The rows of a group lie close to one hidden flat surface of 14 dimensions, which passes through zero. Surfaces can cross.
In the rows, 128 means zero.
Known rows, each followed by its group:
[156 111  91 128 177 115 136 117 119 162 158 151 155 106 141 113 112 157
 115  62 108 142 192 172 138]  Todo
[127 122 177 138 193  83 148 129 119 122 131 122  83 135 153 104 131 127
 116 128  52 122 151 108 119]  ronol
[135 136 111 143  95 168  98 118 110 118 131 141 101  63 171 146 120 183
  86 162 140 111 113 134 139]  sola
[157 147  68  86 208 154 130  66 123 122  59 142 120 140 139 115 119 129
  90 136 113  63 102 165 125]  sola
[ 89  78 150 170 107 173 152 161 165  87 128 112 148 124  64 137 133 151
  98 118  96  90 120 130  84]  buv
[155 118 138 136 154 127 180 173  92 135 143 106 105  64 146 159 129 146
 122  53  96  95 135  76 172]  ded
[159 142 126  72 110 133  80 171 157 197  81  90 140 171 146 135 144 126
 161 182  77 169 109 131 133]  Todo
[141 145  87  90 124 110 178 179 115 131 142 140 140 119 168 115 117 168
 133 121 147 131  96 146 156]  sola
[141 147 126 120 115 101 179 136  98 120 101 138 148 129 138 125 121  85
 109 157 154  76 128  54 148]  sola
[ 44 147 121 156 120 133 136 156 100 141 169 168 104 121 177 100 155 154
 131 124 151 137  92 162 125]  ronol
[107  97 103 133 178  46 192 165 131 145 134 146 179 180 134  77 124 129
 136 126  92 156 154 164 142]  sola
[105 128  97 124 121 107 146 119 113 111 153 138 132  83  62 119  92 155
 110  94 140  90 126 135 122]  Todo
[ 86 123 153 132 112 141 113  96 121 171 135  90 111 194 116 141 162 110
 142 128 164  96 117 129  91]  ronol
[117 138 148 138  87 152 135 132 130  69 154 111  78 108 138 157 120 186
 128 171 149 135  59 137 110]  sola
[ 93 149 185 109 169 131 103 158 154  63 134 142 135 131  50 119 115 153
 127 120  89 158  93 129 150]  sola
[147  92 132 129 194  74  97  63 148 123  95  86  84 143 110 110 118 143
 141 154  85 163 131 169 128]  sola
[162 106 141 123 151 126 166  99 107 130 151  75 131 137  82 160  98 188
 103 100 134  77 128 115 120]  buv
[147 122 139 135 165  94  92  40 113 197 151  91  97 169 135 117 111 157
 136 158 104 160 163 167  85]  ronol
[116 120  90 107 158  80  73  61 126 124  91 107 118 116  48 130 106 118
 147 132 152 134 103 154 184]  buv
[114 103 165 176 104 117 154 141 150  44 177 123  94 146 163 161 125 162
 130 176  85 139 102 161  94]  ded
[ 99 132 179 132 115 102  72 136  99 171 165 137 156 156 147 160 146 121
 116 124 153 117 176  97 204]  Todo
[118 163 124 107 134 139 113 134 112 110 150 159 180 148  91 153 105 148
 134 125 156 141  96 143 184]  ded
[182 107  89  93 178 112 200 175 140 146 113 104 147 133 139 126 123 137
 150  68  72 126 129 145 131]  ded
[127 135 121 160 162 177 206 138 107 135 112 112  88 107 152 120 146 124
 148 100 107 126  71 112  84]  Todo
[159 123 166 114  71  67 144 153 140  73 174 101 106 122 106 158  92 145
 136 167  97 124 132  95 119]  buv
[169 117 126  81 164 141 117 161 166 117  75 111 170 145 120 132 130 157
 111 128 120 138 119 134 178]  Todo
[118 130 188 124  85 130 111 181 112 198 183 103 150 164 152 150 156 141
 152  99 167 166 156  93 153]  sola
[154 105 127 120 117  63 187 162 132  72 136 108 135 136 124 154 111 122
 143 128 140 118 115 107 171]  sola
[109 154 113 112 133  92 101 124 107 139 125 174 192 169 119 119 104 138
 101 188 140 125 136 137 178]  buv
[155 126 168 123 185 112 130 102 126 117 140  81 101 159  78 178 125 103
 164  70  80 108 123 112 133]  buv
[146 156 139  75  93 130 111 157 167  96 142 165 160 210 169 156 156  44
 143 119 138 100 157 135 109]  ronol
[131 105 116  90 173 133 133 125 140 161  77 110 111 130 163  77 149 168
  78 124 133  90 141 138 117]  ded
[101 102 115 168 136  65 135 135 125 131 171 136 155 169 103 145 105 125
 158 152  60 150 141 176 132]  sola
[ 82 159 132 110 172  89 117 127  92 180 149 135  62 100 136  95 140 123
 128  90  74  90 135 115 119]  ronol
[ 99 120  88  93 174  89 160 139 154 130  96 128  90 108  99  41 138 127
 137  94  96 133 113 168  78]  ded
[132 140 149 123  96 128 134 158 141 147 173 127 140 134 105 119 114 131
 134 113  80 139 165 118  73]  ded
[120 158 180 113 107 167  93 138 133 147 105 150 127  93 109  75 131 108
  80 140 132 114 171  52  90]  ded
[ 70 173 154  97 162 142 138 151  96 138 158 144 116 137 119 102 135 188
 104 106 144 102  82 129 141]  ded
[168  71 144 124 114 144 125 126 203  71  76  84 131 126  81 124 130 127
 127 132 132 153 130 131 104]  ronol
[111 115 188 137  90 110 164 146 134  87 129  90  86 129 136 104 143 154
 120 166 176 141  94  76 104]  Todo
[119 142 151 160 154 186 156 111 108 167 107 133 166 181 131 117 135 125
 105 168 108 110 125 104  81]  ded
[155 145 133  78 130 128 120 163 129  65 137 129 153 119 110 184 108 165
 115 107 161 104  91 117 222]  sola
[134 132 115 141 144 194  87  93 138  69 139 158 118  93 132 171 129 140
 121  85 157 127 116 173 155]  Todo
[145 135 133 100 113 164 109 144 184  91 125 142 160 152 118  98 125 161
 138 156 144 207 110 183  91]  ronol
[154 107  97  73 101  79 131 139 155 146 108 101 152 129  86  86 100 171
 115 158 138 135 144 143 120]  Todo
[ 95 111 117  69 118 109 119 193 162 131  86 118 161 142  88  88 145 143
 105 120 152 104 112 128 165]  ronol
[128 155 130 137 164 131 121  98  98 126 120 144 109 105 118 121 103 141
  88 166  66  87 123 110 115]  buv
[ 74 169 132 106 172 105 183 116  87 128 154 151  99 167 160  90 139 140
 116 106 171  88  92 140 112]  Todo
[139 158 176  93 126 112 150 162 129 139 162 112 142 193 128 124 120 150
 150 150 113 163 111 119 108]  Todo
[ 54 108 133 150 136 134  98 125 120 124 132 130  73 103 142 122 163 160
  98 114 137  77 108 151 136]  ronol
[132  91  97 124 142 108 165 143 137 107  79  81 129 131 105 156 130 137
 143 142 126 110  67 124 173]  Todo
[112 141 145 148 126 116 125 124 105  83 157 125  90 108 148 180 137 113
 160 107 170 133  87 117 186]  ded
[141 139 138 168 117 168 139  96  99 127 103 131 127 114 167 139 135 128
 111 177 177 138 104  91 140]  Todo
[ 76 171 120  84 150 113  64 118  97 184 132 144 136 132  77 119 133 112
 135  88 159 112 128 124 179]  buv
[124 138 144 102 159 152  94 116 143 146 140 124 152 205 145 139 149 147
 144 111 154 158 123 179 139]  sola
[115 166 138 111 138 175 165 203 128 143 118 156 130 161 202 118 164 122
 128 150  80 123  86 121 101]  ded
[168  92 106 102 177 127 154 136 148 123 100  97 167 157 104 146 113 179
 110 113  96 110 121 159 158]  ded
[164 107 141 106 143 132 126 117 155  41 127 107 131 157 109 195 123 141
 128 102 157 103 107 147 178]  sola
[102 142 148  91 108  92 103 101 132  99 181 145 100 158 159  89 127 188
  98 151 207 132 135 177 103]  ded
[129 113 104 133 120 169 161 176 120 129 105 152 164  74 166 116 148 141
  83  84 172  94 143  98 168]  buv
[136 170 156 127  97 130  90  78 118 142 175 162 124 136 146  86  98 148
 101 177 146 160 181 137  58]  Todo
[135 113 151 103 180  95  97 121 191  57 151 131 135 165  58 132 110 127
 146  96  51 156 150 194 111]  ronol
[183 154 174  99 140 129  95 139 106 158 176 114 112 149 199 188 114 178
 116 138  82 124 153 119 161]  buv
[121 168  93 119 172 141 115  81 114 120 129 170  91 107 134 109 105 133
 112 142  77  97 110 171  87]  sola
[ 96 132 105 128  64 178 119 174 165 108 149 150 122 101 135 114 142 143
 152 122 143 167  91 174  83]  buv
[127 130 154 102 129 158  69 137 166 130 131 115  87 124 137 138 163 111
 164  74 135 166 129 152 130]  buv
[159 128 151  88 133 141 100 102 166  36 112 108 100 116 101 158 119 157
 126 123 174 143  88 143 161]  buv
[100  50 118 225 102 156 146  96 149  66 123 137 140  96 116 140 133 142
  90 139 153 114 145 156 109]  ronol
[138 142 156  83 118 196  56 123 160 109 112 110 110 146 134 179 151 150
 112 126 140  93 101 142 138]  ronol
[131 111 146 156 141 127  96  87 164  55 119 162 124 111 107 106 106 123
  83 168  80 122 170 146  84]  buv
[ 47 122  98 170  66 140  65 107 119 164 135 154 184 159  79 144 123 131
 115 208 132 109 113 161 129]  ded
[154 161 101  92 148  82  88 114 109 171 135 153 145 138 160 113  96 153
 125 175  95 159 151 156 155]  Todo
[124 159 168  95 161 100 120 122 104 172 122 118 136 166 128  92 121 149
 111 161 123 140 134  98 140]  buv
[125 143 106  70 135 113  85 119 129 188  90 132 125  89  82  63 113 138
  77 132  90  72 173 107 100]  ronol
[148 106 102 124 106 145 105 173 154 137 137 156 171 126 160 161 133 107
 113 103  81  97 185 147 144]  ronol

New rows, each followed by its group:
[117 115 106 118 111 149 115 122 147  93  91 114  70  78 148 118 147 148
 121 135 168 118  78 143 127]  Todo
[103 123  64 191  80 160 151 134 101 137 157 165 170  66 101 142 100 136
 131 122 134 127 127 143 125]  ronol
[136 138  77 161  62 157 124 134 103 170 169 160 160  65 123 145 111  92
 155  87 154 149 165 121 123]  Todo
[121 183 129  86 122 154  97 132 115 122 156 135  66  57  98 125 102 176
 118 107  94 110  96 124 110]  buv
[120 118 104 171 158 136 149  98 116 111  60 142 123 141 169 137 164  43
 145 146 161 117 104 109 159]  buv
[150 150 141 103 130 144  80  84 121 166 144 109 146 192 127 177 122 133
 130 147 131 111 135 142 132]  ronol
[184 138 116  65 110 124 115 200 156 159  91 107 109 100 198 116 143 152
 142 151  93 170 116 121 155]  ronol
[102 124 143  68  74 127  64 157 172 154 150  87  85 127  97 123 144 165
 143 118 129 133 119 153  97]  Todo
[ 75 170 123 123  78 142 112 150 104 154 179 172 172 154 142 112 134 148
 133 141 211 160 113 148 143]  sola
[125 132 157  71 125  93 164 144 144 120 117  95 122 201 126 105 148 122
 138 131 180 112 105 112 112]  ded
[128  89  96 111 173 157 127  96 150 156  68 120 156 185 160 114 171 106
 104 100 166  85 149 174 128]  Todo
[ 99 154 127 173 142  93 188 111  63 159 159 137 141 145 128 118 109 129
 138 155 128 136 111 101 125]  ronol
[135 100 140 129 135 129 106  99 183  75  78 132 137 154  81 112 150  39
 141 107 147 132 162 125  99]  ded
[115 109 133 135 179 108 166 110 124  83 137 133 102 130 126 116 123 153
  94 106 108  73 135 147 108]  sola
[146  85 116 170 124  87 101 112 161  97 123 137 136 107 119 128 117  92
 150 135  94 182 178 158 134]  sola
[159 116  94 134  85 151 131 120 132  86 104 124  92  41 142 141 119 146
 106 138 156 109 108 115 128]  sola
[137 120 139 165 125 134 119 107 109  89 200 172 158 117 148 172 114 129
 133  65 179 155 179 156 171]  Todo
[124 115 153  95 122 129  95  99 141 162  86  69  88 163 105 134 148 121
 111 148 127  72 125  99  99]  ronol
[105 163 129  98  99  75 131 197 130 149 144 130 136 136 102 100 119 121
 174 165  85 180  94 115 135]  buv
[ 84 150 100  90  77  96 108 173 140 126 170 154 157 112  54 109 108 131
 153 103 152 143 115 148 137]  buv
[ 89 140 134 144  86 122 125 184 130 144 174 147 146 147 114 138 129 117
 147 139  71 125 134 134  97]  buv
[130 121 149 144 109 132  85  76 137 109 126 147  91 102 167  90 127 147
  87 173 164 149 170 133  95]  Todo
[159 120 124 102 121 177  85 114 176  60 146 102 145 137  58 196 102 180
 141 105 131 142  86 190 142]  Todo
[120 128 141 122 106  80 135 121 145 115  95 125 115 179 163  97 145  87
 133 207 144 136 119 115 100]  Todo
[142 143  92  99 104 111 109 153 155 115 124 168 132 104 174  85 116 153
 123 175 129 184 132 173 122]  ronol
[119 126 146 145 146 173  88 114 141 120 119 139 130 149 142 128 134 161
  99 173  89 141 121 158 107]  buv
[113 113 160 143 118 141  65  34 149 122 119  99  53 122 119  96 140 134
 116 159 159 139 143 148  58]  buv
[106 130 155 110  66 112 132 163 146 137 155  79  97 155 114 122 137 152
 178 164 150 178  72 126  88]  buv
[ 96 119 145 153 133  74 116 136  84 171 170 136 139 130 162 121 115 186
  95 165 112 130 161 123 175]  sola
[ 63  93 172 160 145 130 134 109 144  67 100 122  93 143 129  87 153 167
  75 172 167 105  94 127 115]  ronol
[117 138 107 147 130 170 103 170 137 142 125 190 160  99 180  96 126 170
 102 176  80 182 136 167 136]  sola
[157  74  97 177  99 100 156 117 158  91  99 108 117 122 156 151 139  71
 170 153 129 155 127 135 126]  buv
[136  79 117 167 103  60 173 140 130 101 111 114 149 110  96 123 105  99
 124 158 101 107 158  90 137]  buv
[ 95 133 123 137 124 208 122 157 136 132  84 153 120  99 179  99 168 147
 100 145 151 133  90 130 120]  buv
[150  77 121 161 157 146 124 102 163  81  87 108 148 160 128 158 117 167
  98 194  73 127 108 176 129]  ded
[156 143 144 139 158 127 152 101 136  76 138 113  96  93  44 136  96  91
 173  79  89 163 111 109  97]  ronol
[136 128 191 175 137  80 151 129 124 122 148 114 123 200 156 146 131  78
 164 182  69 167 142  98 112]  Todo
[124 105  88 159 125 189  92  92 142  86 103 134 110  88 129 170 132 146
 109 133 130  98  91 173 135]  buv
[153  97 193 125 177  97 100  84 170  98 121 107 129 173  95  99 116 125
 110 131 104 157 193 133  96]  buv
[ 77 154  57  91 126 104  95 160 131 160  77 146  96  84 126  83 146 112
 161 145 121 149  65 161 155]  ded
[113 191 120 121 159 153  85  82  95 154 140 172 145 173 119 156 114  91
 119 156  68  78 127 138 114]  sola
[158 145 174  80 154 116 138 153 155  90 121 124 132 181 153 137 149 102
 145 105 154 144 124 111 157]  ronol
[118 137 163 102 142 140 106 139 131  96 124 100 105 101  52 142 104 187
  97 129  91  88  90 106 141]  buv
[161 188 168  98 164 182 148 163 114 144 105 129 129 137 153 124 136 121
 138 133 100 152  87  75 132]  ded
[122 163 108 115 120 124 137 184 125 116 135 163 138  96 128 124 114 127
 136 139  79 133 107 124 144]  buv
[105 141  91 150 120 133 120 143 116 234 136 118 114 161 182 118 161  93
 208 144  80 196 105 171  85]  buv
[141 145 102 102  96 131 127 124 134 164 131 121 124 124 116 117 136  82
 168  95 160 147 139 124  96]  ronol
[167 103  99  97 118  92 114 146 157 146 128  76 119 127 106 161 126 131
 193  99 102 178 121 165 154]  ronol
[122 157 121 126 158  87 174 141 106 144 106 121 113 121  98  96 113  99
 160 148  73 137  93  93 112]  buv
[138 108 129 138 116 133  60  69 166 104  63 113 106 125 117 123 134  97
 128 202 135 159 122 139 120]  ded
[137 128 154 134 153 128 147  70 109 142 119 135 187 179  94  98 111 115
  88 133 189 108 175  98 117]  ronol
[148 152 158 125 123 157 125 165 152 118  85 177 187 129 105  99 126  60
 101 145  86 129 180  59 113]  Todo
[156 141  73  91 162 105 182 161 121  77 126 170 168 137 154 140 105 142
 107 114 120  82 112 163 177]  sola
[120 163 103 125 116 174 164 114 108 119 149 151 124 125 143 120 129 133
 132 108 191 114  88 143  89]  buv
[159  70 102 147 191 118 111  60 165 124  83  70 107 180 110 159 127 132
 146 148  58 128 114 202 109]  sola
[170  70 125 126 140 114 139  96 156 120 113  97 175 169  99 134 114 145
  93 120 137 100 191 147 117]  ded
[119 140 155  89 150 135 121 145 134 168 163  88  85 130  96 122 137 153
 164  50 113 149 118 137 101]  sola
[109 126 111 145 117 155 148 184 147 103 132 163 183 128 116 124 124 140
 124 134 100 142 112 148 134]  sola
[ 68 130 144 114 105 163 110 153 143 135  98 142 129 143 122  91 155 140
  71 160 128  58 124 115  92]  ronol
[120 131  99 107 144  83 124 144 134  87 134 160  95 104 177 111 140 120
 141 109 141 141 121 165 167]  Todo
[ 82 145 158 111 150 137 135 152 145 110  68 118 130 153  83  87 152 115
 138 154 153 152  57 103 138]  buv
[126 139 145 160 111 208 100  77 116 165 131 122 126 110 103 125 123 145
  97 133 131 113 144 113  60]  Todo
[112  77 112 157 136 123 111 124 116 161 123 106 128 116 141 163 156 126
 128  76 147  97 154 137 184]  Todo
[134 131  99 121  89 150 113 162 140 121 164 141  80  59 202 131 154 142
 164  69 176 185 122 168 136]  Todo
